There are 3 ways to turn a row about zero (a turn may also mirror it). The second row of each pair is the first, turned, with some noise. The first 27 pairs use one turn. New pairs use 3 turns, one after the other, and a turn may come again.
Some pairs, each with its turns in order after it:
4 15 -26 -8 -15 -9 2 -13
10 -4 2 25 14 20 7 9 -> U

20 -5 -5 2 -23 14 4 -19
2 -19 -4 -10 13 28 9 -9 -> U

-5 -5 0 -1 -7 -27 -24 -26
-18 13 -14 -16 22 6 6 -25 -> B

-2 -2 -21 18 -25 -19 -10 23
8 -11 1 -1 9 4 -17 43 -> U

16 -26 7 -15 3 28 25 -10
-32 -11 12 31 -6 15 14 4 -> N

8 -10 -27 -15 15 19 23 -18
-37 21 7 13 3 3 21 -7 -> N

-16 25 27 -5 -26 25 -11 -15
25 13 31 -24 -2 10 23 -14 -> U

21 -20 19 -27 7 17 -3 21
-8 -30 2 -7 -36 -10 0 -15 -> U

-25 14 -8 -20 -17 -4 19 -3
-10 -8 18 -3 6 6 -37 -9 -> B

3 10 13 6 16 13 -8 -2
-5 -7 -9 7 -9 14 11 13 -> B

11 -18 23 -4 -15 -16 -5 -21
9 -13 -23 12 3 25 4 18 -> N

19 21 21 7 13 -23 -24 -12
-15 26 -31 7 11 17 12 7 -> B

-14 -9 9 -13 -14 6 20 -18
-13 -5 -6 26 23 6 -3 -1 -> N

-17 -1 -25 -21 -25 21 17 -26
15 -27 29 -9 17 15 -22 -24 -> B

-24 27 -21 -26 14 -2 5 -25
-17 28 -10 -10 30 4 -5 -32 -> N

17 -9 -7 14 26 15 15 -22
-13 -5 -26 2 20 -3 1 -28 -> U

-18 12 8 10 -23 -15 -13 25
34 -11 -7 0 2 -23 -18 -3 -> N

11 26 1 9 -1 -6 4 6
2 -4 2 4 10 -10 24 12 -> U

21 13 16 -26 22 -3 22 -12
0 -6 -16 47 12 6 -12 2 -> B

13 -16 -26 7 -22 -14 -3 -8
6 12 -24 8 -5 -14 24 16 -> N

-1 -20 -8 27 26 -12 27 5
8 -13 -19 -5 7 -41 0 19 -> B

-13 9 -7 -24 8 -8 -9 -1
-27 -2 12 8 9 5 -4 -7 -> B

24 -12 22 0 6 23 -27 -2
-13 -26 20 -23 0 -10 0 -26 -> U

6 -10 23 15 -2 -8 -1 17
3 15 -18 -2 -24 -11 2 5 -> B

-2 -15 21 -15 -2 23 -20 24
-7 -35 -1 6 -23 -2 -17 -14 -> N

-19 10 -11 4 -9 -10 -2 17
18 10 1 5 -1 -5 -6 24 -> U

-23 -27 0 -18 3 -1 -21 -16
-26 -7 -36 -2 0 3 -19 2 -> N

New pairs. What belongs after each?
21 3 -6 -20 14 15 -18 -24
-2 -14 -18 26 5 19 -22 -12 -> U B U

24 -12 14 -16 24 -27 21 -3
9 -2 16 -24 -19 -2 19 -35 -> U U N

-8 18 -10 -19 -10 9 -22 27
26 -11 -31 18 9 -10 2 -3 -> N N U

-4 -4 -9 21 3 26 -11 -6
11 -4 19 -6 25 -11 -10 8 -> N N U

19 -6 -18 16 27 -22 -9 22
17 -3 32 -19 18 -11 26 -10 -> N B U

12 23 1 17 24 1 -25 -25
-12 -10 23 -24 18 -32 12 5 -> U B B

17 -12 14 17 19 -11 -11 -26
-14 -31 0 -2 3 30 3 13 -> N U U

22 -7 -10 -20 15 -18 -9 20
-8 31 12 -3 -4 -25 14 9 -> U N B

1 -5 18 -6 -8 -5 -10 -24
4 4 -1 -8 20 -3 21 -12 -> N U B

-20 -5 -9 21 -6 17 9 26
18 21 17 -11 -19 -15 0 19 -> N U U

-10 11 18 9 8 9 7 -16
-4 1 -2 16 7 -17 -2 21 -> N B N

-3 -5 -19 -24 -19 7 -20 16
24 -18 9 -3 20 13 -20 -6 -> B B U

-2 -25 18 -4 -8 -13 21 -23
25 10 -12 22 13 21 14 3 -> U U B

-22 -9 4 11 1 21 -25 -18
-4 21 2 -30 -3 23 17 -4 -> N U B

24 14 -25 14 -13 24 -3 -22
-10 -16 16 -15 -36 11 -28 3 -> U N B

-2 2 24 0 -2 -3 -2 -13
-2 18 -12 16 -3 4 -2 6 -> B N U

-17 5 10 -9 1 0 -2 26
11 3 17 4 13 -7 21 0 -> U B U

21 -27 -22 -21 -16 9 -23 -18
15 9 -14 -6 -28 7 -44 9 -> U N U

12 -10 15 -3 -24 -25 -9 26
23 -19 -19 23 -16 -7 10 -17 -> U U N

-10 21 -7 21 -1 -22 -7 14
30 -4 8 9 8 25 -3 -7 -> N N B

-21 1 -24 -11 -20 7 6 -18
34 -1 6 15 -14 -7 0 15 -> U B B

10 3 -23 -19 -19 -4 12 -20
-10 13 -10 -5 27 19 -17 11 -> B U N

-14 12 -5 -25 -12 2 24 -21
16 -17 2 28 20 -17 4 1 -> U U B

-23 2 16 5 -25 -7 13 3
32 12 -6 9 -2 -13 -11 -7 -> U U B

4 3 -27 -13 0 19 26 -21
-39 18 -2 -17 -8 7 9 8 -> U U N

6 -6 -3 3 16 -21 11 -10
0 19 5 -3 -6 1 -23 1 -> B B N

23 -20 -5 -19 -27 -8 0 -1
-14 -11 2 -11 -14 37 9 2 -> U B U

-18 22 22 21 15 -2 22 9
1 6 22 -4 10 -43 -8 4 -> U B U

-13 -11 3 -9 12 -14 2 -25
-5 -7 -2 6 -31 -14 -9 -6 -> N B B

14 -4 -21 3 27 4 -21 17
-3 21 40 3 -5 1 5 6 -> U N B

21 23 -26 24 15 22 -13 -12
-10 4 26 -18 36 -4 -29 2 -> N B U

13 -13 -22 -21 1 -27 24 -26
-37 -17 -25 -24 15 -3 -6 13 -> B U B

